There are 9 hidden switches. A switch that is on adds its own fixed numbers to the row, and there is some noise. The rows also spread widely along 15 directions, which tell nothing about the answers.
(in the rows, 128 means zero)
Some rows, each with its switches (1 for on, 0 for off) after it:
[153 151  47 179 186 203 117 109 103 157 115  89 116  89  53 107 126 134
 103 144 114 149 134 142 108 100 137 160 125] => 0 1 1 0 0 0 0 1 1
[ 86 109  96 155 107  88 138 133  88 129  85 126 101 121  96  94 128 122
 158 136 114 116 144 163 127  87 149 157 104] => 0 1 0 1 1 0 0 1 1
[118 142  84  73  72  66  98 123  86 139 175  82  94 105 124  96 176 202
 122 187 145 125 166 182 141 147 130 154  66] => 0 0 0 0 1 1 0 1 1
[165 140  96  80 130  83 114  62 106 140 171 128  85 158 129 158 101 133
  87 163 184 108 115 118 163 137 130 160 147] => 0 0 1 0 1 0 0 0 0
[135 108 106 132 132  94 146 122 150 117  91 139 133 140 140  80 101  81
 121 144 120  69 126 115 167  90 135 113 118] => 0 1 0 0 0 1 1 0 1
[145 103 114 157 129 188 154 151 113  88 121 146 135 146  80 151 132 144
 129 107 117 138 119 116 128  75  67 119 139] => 0 1 0 1 1 1 1 1 1
[161 131 100 120 153 155 104 102 136 140 152 114 103  65  79  96 113 125
  71 107 178  65 135 152 163 144 152 124  93] => 0 1 1 0 1 0 1 0 1
[108  93 140 110 120  81 130 125  45  78 123 141 146 116 135  58 112 115
 134 168 139 112 136 123 119  97 150 130 195] => 0 0 0 1 1 0 0 1 1
[113 171  58 114 141 132 130 111 119 167  97 103 100 126 122  71  89 121
 164 185  79 139 160 140  97  99 127 150 146] => 1 0 0 0 1 1 1 0 1
[141 178 124  93 141 146 125 103 138 133 167 128 157 106 177  78 133 139
 130 102 109 114 158 139 127 119 118 116 138] => 0 0 0 0 1 0 1 0 1
[131 104  70 119  93 116 134 129 170 113  65 162 133 110 123  58  99  66
 100 169  53 132 165  67 143 104 119 128  94] => 1 1 0 0 1 0 0 0 0
[121 102  80 156 148 180 188 159 176 156  67 107  77 149  92 111 113 100
 144 129  93 133 115 183 133 105  76 124 137] => 0 0 1 0 1 0 1 0 0
[ 91  86 124 150 115 103 144 140 100  76 100 137 112 116 106 135 134 116
 155 114 127 111 143 143 166 146 119 115 114] => 0 0 1 1 1 1 0 0 1
[124 142  89 124 163 114 128 154  99 128 136  93 147 196 151  33 139 138
 132 170 104 125 161 153 161  90  90  91 103] => 0 1 0 1 1 1 0 0 0
[109 126 109 111 102 130 148 127  52 105 168 120  77 170  86 163 121 158
 132 142 163 174 140 113 115 148 111 170 166] => 1 1 0 0 1 0 0 0 1
[141 154  56 115 160 134 116 105  99 143 148 121  67 122 122 116  93 128
 102 166 135 116 157 152 181 164 103 131 139] => 0 1 1 0 1 1 1 0 0
[161 172  72 119 132 129  97 151 153 148 114 153 120 144 152  60 131 147
 113 126 101  80 173 161 143  73 100 122  58] => 1 1 1 0 1 0 1 0 0
[133 118 109 122 108  90 113 100 136 115 115 145 116  69 121 116 127 122
 115 121 131  74 147 127 162 119 143 129  77] => 0 1 0 1 1 0 0 0 1
[133 117 105  64 111 123 163  96 133 157 127  93  90 136  89 103  84 124
 133 194 147 126 107 127  78 126 124 137 170] => 1 0 0 0 0 1 0 0 1
[144 140  80  79  89 117  88 141  87 131 122 125 102 138 108  52 109 151
 110 202 128 141 164 115  85  94 135 164 108] => 0 1 1 1 1 0 0 0 1
[ 70 117 159 106  77 100 174 176 161  82 106 115  95 109 181  91 133 116
 172 115 127  74 158 122 179 154 123 131 122] => 0 1 0 1 1 1 0 1 1
[169  58 119 132  71 166 166 133 180 106  88 211 116  71  87 138 116 108
 101  97  99  94  98 158 113  83  94 132 127] => 0 0 1 1 0 1 0 0 1
[137  70 101 127 104 162 165 136 138 109 137 123 113  86  78 106 150 130
  98 125 119 119 126 159 159 153  89 116 110] => 0 1 1 1 0 0 1 1 0
[ 92 158  59  96 131  85 119  98  98 157 101 118  41 122 101 137  82 134
 170 171 125 120 182 165 120 191  99 103 104] => 1 1 1 0 0 1 0 0 1
[142 141  70 114 133 152 171  99 155 166 163  45 131 140 110 114 174 160
 127 161  98 167 121 146 140 118  94 145 105] => 0 1 0 0 0 0 1 0 0
[108 134  93 132 118  92 140  62  71 123 138 136 152  85 131 117 139 133
 164 136  78 154 147 142 122 100 135 149 160] => 0 1 0 1 1 0 0 0 1
[145 129  82 136 136 146 135 120 156 134  56 124 103  77  77 130  96 125
 145 167 105  97 128 112  91  74 119 126 117] => 1 1 0 0 0 1 0 0 1
[162 160  73 134 158 177 135  88 179 190 111 156  93  79 123  72  57  79
 100 113 111  66 131 155 132  97 155 156 133] => 0 1 0 1 0 1 1 0 1
[125  99 105 119  57  93 136 150 175 118  80 165 119 158 125  99 129 100
 119 128 101 107 143 113 139  80 122 148  59] => 0 0 0 0 1 1 0 1 1

New rows, each followed by its switches (1 for on, 0 for off):
[181 131  82 124 134 168 110 140 134 132 156 130 137  87 128  28 129 128
  55 155 131  78 128 156 153  95 152 162 131] => 0 0 1 0 0 1 1 1 1
[120 139  84 154 104 126 151 127 169 170  88 124  69 142  78 167 135 144
 161  90 137  93 118 178 120  79 129 184  72] => 1 0 1 0 1 0 1 1 1
[130 102  83 133 148 139 137 137  87 112 140 138 117 138 105  72 117 109
  96 147 116 133 147 159 153 150  98 109 155] => 1 0 1 0 1 0 0 0 1
[108 114  93 105 107 115 154 124 148 156 123 107  83  61 125  65 125 133
 133 147 113  77 149 209 157 145 115 119 113] => 0 1 0 1 1 1 0 1 1
[104 100 102 135 117  97 157  96 110 103  91 134 144 153  78 145 110 101
 172 135 102 139 134  90 113 103 111 104 116] => 1 1 0 0 0 1 1 0 1
[ 94 106  89 128 117  36 142  98 114 115  88 112 108 149 119 111 117  89
 161 164 122  96 140 117 164 135 153 137 105] => 1 0 1 0 0 0 1 0 1
[141 119  85 114  99 147 128 118 132 120 119 112 126  94  89 119 154 151
 117 153  98 159 144 119 118 114 102 139  95] => 0 1 1 0 1 0 0 0 0
[154  70 103 128 112 159 162 135 104 108 129 205 105 126 109 103  94 104
  91 123 104 132 121 169 130 109  72 119 190] => 0 0 0 1 1 0 1 0 1
[137 127 141 106 125 100 133  78 156  98 129 123 166 130 130 150 137 124
 150 104 134  90 121  95 152 108 115 102  99] => 0 0 1 1 1 1 0 0 1
[ 91 159 143 114 153 176 146 117 127 157 141 151  83  85 124 108  95 121
 151  38 147  95 165 220 124 188 126  91 129] => 0 0 1 0 1 1 0 0 0
[106 127 150  98 129  72 133 110 106 123 123 107 117  83 146  70 116 132
 143 137 171  47 133 159 146 105 167 125 135] => 0 1 0 1 1 0 0 1 0
[151 128  62 133 150 116 128 133 132 156 127 131  92 174 112  77 108 117
  99 148 134  78 132 182 173 102 110 132 106] => 1 0 1 0 1 1 1 0 1
[120 122 119 137 116 125 137 146 121  99 104 136 104 118 131 112 120 118
 138 122 134 104 136 128 143 110 139 157 143] => 0 0 1 0 1 0 1 0 1
[162 142  75 126 139 159 122 105 149 173 137 175 104 130 122  67  91  97
  85 102 121  89 143 177 135 116 126 143 114] => 0 0 1 1 0 0 1 1 1
[158 122 111  70  93 106 148 101 128 144 134 126 107  95 140 107 125 160
 129 185 124 122 115 162  80  92 106 142 171] => 0 0 0 0 0 0 0 0 1
[129 133  61 137 141 102 113 157  36  81 122 170  99 169 160  73  89 118
 107 206 104 132 173 110 165 113  87 133 197] => 1 1 0 0 1 1 0 1 1
[108 126 167 105 116 142 156 137 128  78  79 142 119  37 163  87  80  95
 153 141 124  90 135  78 106 100 163 147 222] => 0 1 0 0 1 0 0 0 0
[119 125 103 141 140 130 131  93  83 140 126 136 120  73  96 104 127 138
 145 114 123 112 137 195 100 116 143 137 141] => 0 0 1 1 0 0 0 1 1
[117 116 114 163 125 135 131 159  90  97 152 146 108 123 122  97 143 125
 102  87 151  93 145 171 191 133 144 151 117] => 0 1 1 0 1 1 0 0 1
[133 148 118 120 144 119 115  99 120 149 123 153 112  74 119  76  97 123
 121 101 151  52 148 165 119 105 176 131  97] => 1 1 0 1 0 0 0 0 0
[136 131  96 105  72 165 187 132 186 141 110  85 127 116 135  97 154 146
 167 167  66 158 115 116  88  70 104 192 148] => 0 1 1 1 0 0 1 0 1
[134 146 100 121 118 137 153 122 129 114 126 138 102 168 145 168 129 143
 154 135 108 152 135 125 126 125  75 139 151] => 0 0 1 0 0 1 0 0 1
[134 135  74 102  82 170 160 118 171 175 126 113 150  94 113  36 157 144
 141 142  44 153 145 174  74  80 119 168 101] => 1 0 1 1 0 0 1 1 0
[147 106  45 172 147 130 124 100  86 131  97 128 134  59  82  83 131 124
 112 174  77 125 128 169 139  66 124 147 154] => 0 1 1 0 1 0 1 1 1
[123 102  99 156 110 116 148 101 100 110 112 169 139 155  93 140 125 100
 134 100 112 137 127 119 130  94 124 145 123] => 0 1 1 0 0 0 1 1 1
[189  97  93 168 125 179 147 150 153 132 117 148 153 164  81 101 147 128
  72 120 119 117  89 136 126  12 121 159  91] => 0 1 0 0 0 1 0 0 0
[112 125 122  89  95 122 125 110 116 122 118 142 122 102 108  81  96 110
 134 134 126 121 154 123 105 133 142 123 126] => 0 1 1 0 1 1 0 0 1
[144 163 108  98 155 152 105 110 157 157 139 124  95  81 128  55  83 101
  92 110 161  55 159 140 144 165 165 121  96] => 0 1 1 1 0 0 0 0 1
[120 150 127  96 149 134 157 115 126 119 146 114 123 119 180  71 101 108
 139 143 120 110 151 115 139 151 113 109 183] => 0 1 0 1 0 0 0 0 1
[112  90 108 112  94 115 157 141  66  97 137 145  98 109 113  83 116 125
 113 169 126 140 140 137 122 137 133 154 180] => 1 1 0 0 0 0 0 0 0
[141 106  87 176 121 134 131 159 147  94  89 176  91  98 109 142 136 130
 123  92 114  63 145 155 187 103  96 128  78] => 1 1 1 1 1 0 1 0 1
[131 126  89  81 118 121 130 122 187 140  64 138 101  90 124  43  60  73
 130 173  97  72 152 114 123 124 127 105 126] => 1 0 1 0 1 1 1 0 1
[128 122 100 101 110 132 124 104 106 112 117 181 112 123 123 102  79  98
 126 137 100 139 159 117 118 144 106 121 154] => 0 0 1 1 1 1 0 0 1
[129  97 119 120 126  98 136 119 108 139  72 143 104 125  96  83  88 112
 144 153 154  68 104 164  91  58 159 147 145] => 0 0 1 1 0 0 1 1 0
[104 118 148 124 127  94 147 116 122 128 105 124 146 130 117 120 152 152
 187  88 127  95 132 191 101  81 106  81  88] => 0 0 0 1 1 0 0 0 1
[105 119  84 120  77  99 148 124 116 128 120 133 138 173 115  79 133 110
 141 143  83 161 155 108 123  94 129 162  99] => 1 1 0 0 1 0 1 0 1
[129 100 131 144 127 126 144  94  96  98 115 154 139 103  90 141 118 116
 139  99 136 110 114 126 124  92 134 134 151] => 0 1 1 1 1 0 0 0 1
[112 126 118 125 119 129 138 135 100 107 128  95  68 100 101 161 134 161
 144 145 164 118 132 133 135 142 123 162 141] => 0 0 0 1 1 0 0 1 1
[102 136 108 100 113 102 158 108 124 147 108 125  84 129 130  82  77  98
 147 150 139  93 135 139 122 122 146 159 180] => 1 1 1 0 1 0 0 1 1
[128 126 136  97  74 169 135 146 136  94 160 151  88  85 111 163 144 170
 131  89 141 126 156 131 120 173 100 136  94] => 0 0 0 1 0 1 1 0 1
[139 110 131 152 143 160 179 151 169 119 143 103  99 154 101 162 153 140
 113  77 174  81  98 152 177 118  94 131 116] => 1 0 0 0 1 0 0 1 1
[140 151 108 116 134 174 140  76 156 129 124 150 149  93 128 119 104  93
 121 109  94 138 138  92 114 126 131 139 152] => 0 0 1 0 0 1 0 1 0
[192 127  79 121 139 141 141  86 196 132 135 132 131  87 144 129 130 109
  70 147 100  98 114 110 184 108  91 127 131] => 0 0 0 0 1 0 0 0 1
[121 172  91 107 113 119 120 132 102 140 138 177 105 155 196  35  88  97
 118 130 103 119 176 138 143 109 151 179 161] => 0 1 1 0 1 0 1 0 0
[110 106  89 139 136 124 151 131  84 120 134  95 122  90 111  76 154 148
 137 159  94 139 146 187 144 125 100 114 140] => 0 1 0 1 1 0 0 0 1
[137 148  76 150 153 134 147  96 144 148 121 108 110 150 133 133 131 119
 133 133 105 133 126 137 165 104 114 165 125] => 0 0 1 1 1 0 0 0 0
[153 141 109 114 115 134 140 109 131 127 139 138 144 126 140 109 145 146
 129 124 110 129 134 141 112  93 103 133 129] => 0 1 1 0 0 0 0 0 1
[127 119  89 151 149 127 149 111 106 125 148 109 123 116 101 116 144 133
 113 123 130 110 131 155 171 121 112 128 129] => 1 1 0 0 1 0 0 1 1
[124 134 106 112 153 132 143 113 109 134 145  98 109 148 131  81  98  97
 107 154 144 130 133 116 148 145 142 141 172] => 0 0 0 0 1 0 0 0 1
[141 123 106  88 107  89 128 128 118 126 105 177  94 152 139  94  86 135
 139 151 133  75 142 152 122  83  95 121 132] => 1 1 1 1 1 0 1 0 0
[104 143 129 108 115 134 139 142 125 153 119  89  57 132 107  96 103 126
 136 137 179 104 132 133 106 132 193 194 116] => 0 0 0 1 0 0 0 0 0
[ 93 149 101 132 168 131 122  95  81 129 125  83 107  93  74 111 108 130
 160 128 149 115 157 133 125 159 151 119 123] => 1 1 1 1 1 0 0 0 1
[111 136 115 136 122 102 143  94 122 119 116 136 160 167 126 136 141 119
 167 100 105 134 136 130 133  91 110 120 112] => 0 0 1 0 1 1 0 1 1
[116 136  96 133 144 128 131 129  87 119 125 105 104 148 120 112 129 130
 133 153 133 148 145 131 130 134 136 149 135] => 0 0 1 0 0 0 0 0 0
[130 121  92 108 103 150 131 104 141 138 113 122 128 112  78 109 125 120
 126 137  91 169 150 110  90 123 112 130  93] => 0 0 0 1 1 0 0 0 1
[135  81 106 120  89 170 160 172 121  95 129 126  80  88  95 115 140 144
  91 156 123 149 133 134 143 143  91 146 147] => 0 1 0 0 1 0 0 0 0
[161 121  96 116 109 113 105 107 114 105 134 165 155  74 129 100 148 149
  97 138 101 105 152 136 138  93 115 111  85] => 0 1 0 0 0 1 0 0 0
[127 181  80  79 130 180 106 145 123 182 159  91  98 143 109   4 102 142
 112 155 131 126 171 166  90 136 154 161 105] => 1 0 1 1 1 1 0 0 1
[ 92 102 121  96 109  91 150 122 117 133 112 107  70 108  98  97  93 122
 154 145 165  68 133 172 148 150 132 119 130] => 0 1 1 1 1 1 1 1 1
[103 152  87 162 143 150 125 106  49 134 139 181  91 177  82 165  98 131
 147  79 127 166 162 148 102 125 108 152 137] => 1 0 0 1 1 0 0 1 1
[145  98 106 109  97 130 139 133 160 136 114 101  76  73  75 124 137 158
 119 140 157  70 114 174 140 110 120 144  86] => 0 1 1 1 1 0 1 0 1
[101 142  83 120 110 133 147 114 109 143 115 106 129  79 105  85 145 156
 183 144  68 149 166 163  81 110 115 130 110] => 1 1 0 1 0 0 1 0 1
[130 139  86 135 132 146 163  77 168 167 159  68 144 143 103 115 151 120
 131 114 106 135 111 135 164 106 139 168  93] => 0 0 0 1 1 1 1 0 1
[121 117 106 106  65 156 154 135 154 150 153 186  36 131  93 130  81 100
  85  76 159 105 144 148 148 173 140 183 111] => 1 1 0 0 1 1 0 0 1
[170 138  97 122 120 168 158 115 192 141 121 146 140 143 144 113 126 109
 113 114  90 125 120 117 124  88  93 143 133] => 0 0 1 0 0 0 1 0 1
[104 162 112 109 122 116 127 118 104 120 144 114  61 117 134 153 112 135
 136 123 163 122 166 111 146 189 138 149 120] => 0 1 0 0 0 0 0 0 1
[123 154  79 107 130 122 153 137 171 167 115  66 107 115 154  44 135 129
 139 171  98 104 149 159 140 116 126 137 103] => 0 1 0 0 0 0 1 0 1
[163 135  57 150 135 184 168 100 148 156 139 143 148 128 136  81 131 108
 103 142  53 161 117 156 130  81  98 171 180] => 0 0 1 0 0 1 0 1 1
[125 161  87 140 104 152 125 152 117 130  99 170  45  29 153 106 104 151
 143 135 112  75 162 187 126 117 142 192 157] => 0 1 1 1 0 1 0 1 1
[157 142  67 109 110 115 109  85 101 159 126 154  80  84 108 140 120 164
 125 157 119 127 137 183  98 100 123 167 125] => 0 0 1 0 0 0 1 0 0
[137 132 156 117  75 150 181 147 181 100 127 139 124 139 163 161 160 146
 157  88 124 122 109 114 114  89 110 175 148] => 0 0 1 0 0 0 0 0 1
[ 73 142 128 140 121 126 118 145  90 121 125  97  88 120  89  97 121 116
 140  95 172 119 168 125 132 158 197 165  84] => 0 1 0 0 1 0 0 0 1
[142 126  90 135 121 148 166 115 148 123 121 120 128 137 105 153 148 141
 136 131  93 152 130 112 124 103  80 130 111] => 1 1 0 0 0 0 0 0 0
[147 168  62 167 176 176 133  81 130 172 125 177 104 121 125 144 103 107
 115  79  81 146 152 174 137 112  93 131 133] => 0 0 0 0 1 0 0 0 0
[145 174  93  73 166 130 105 103 175 152 112 100  63  89 148  87  65 102
 116 159 158  55 164 111 153 192 132 105 111] => 0 0 1 1 0 0 1 0 1
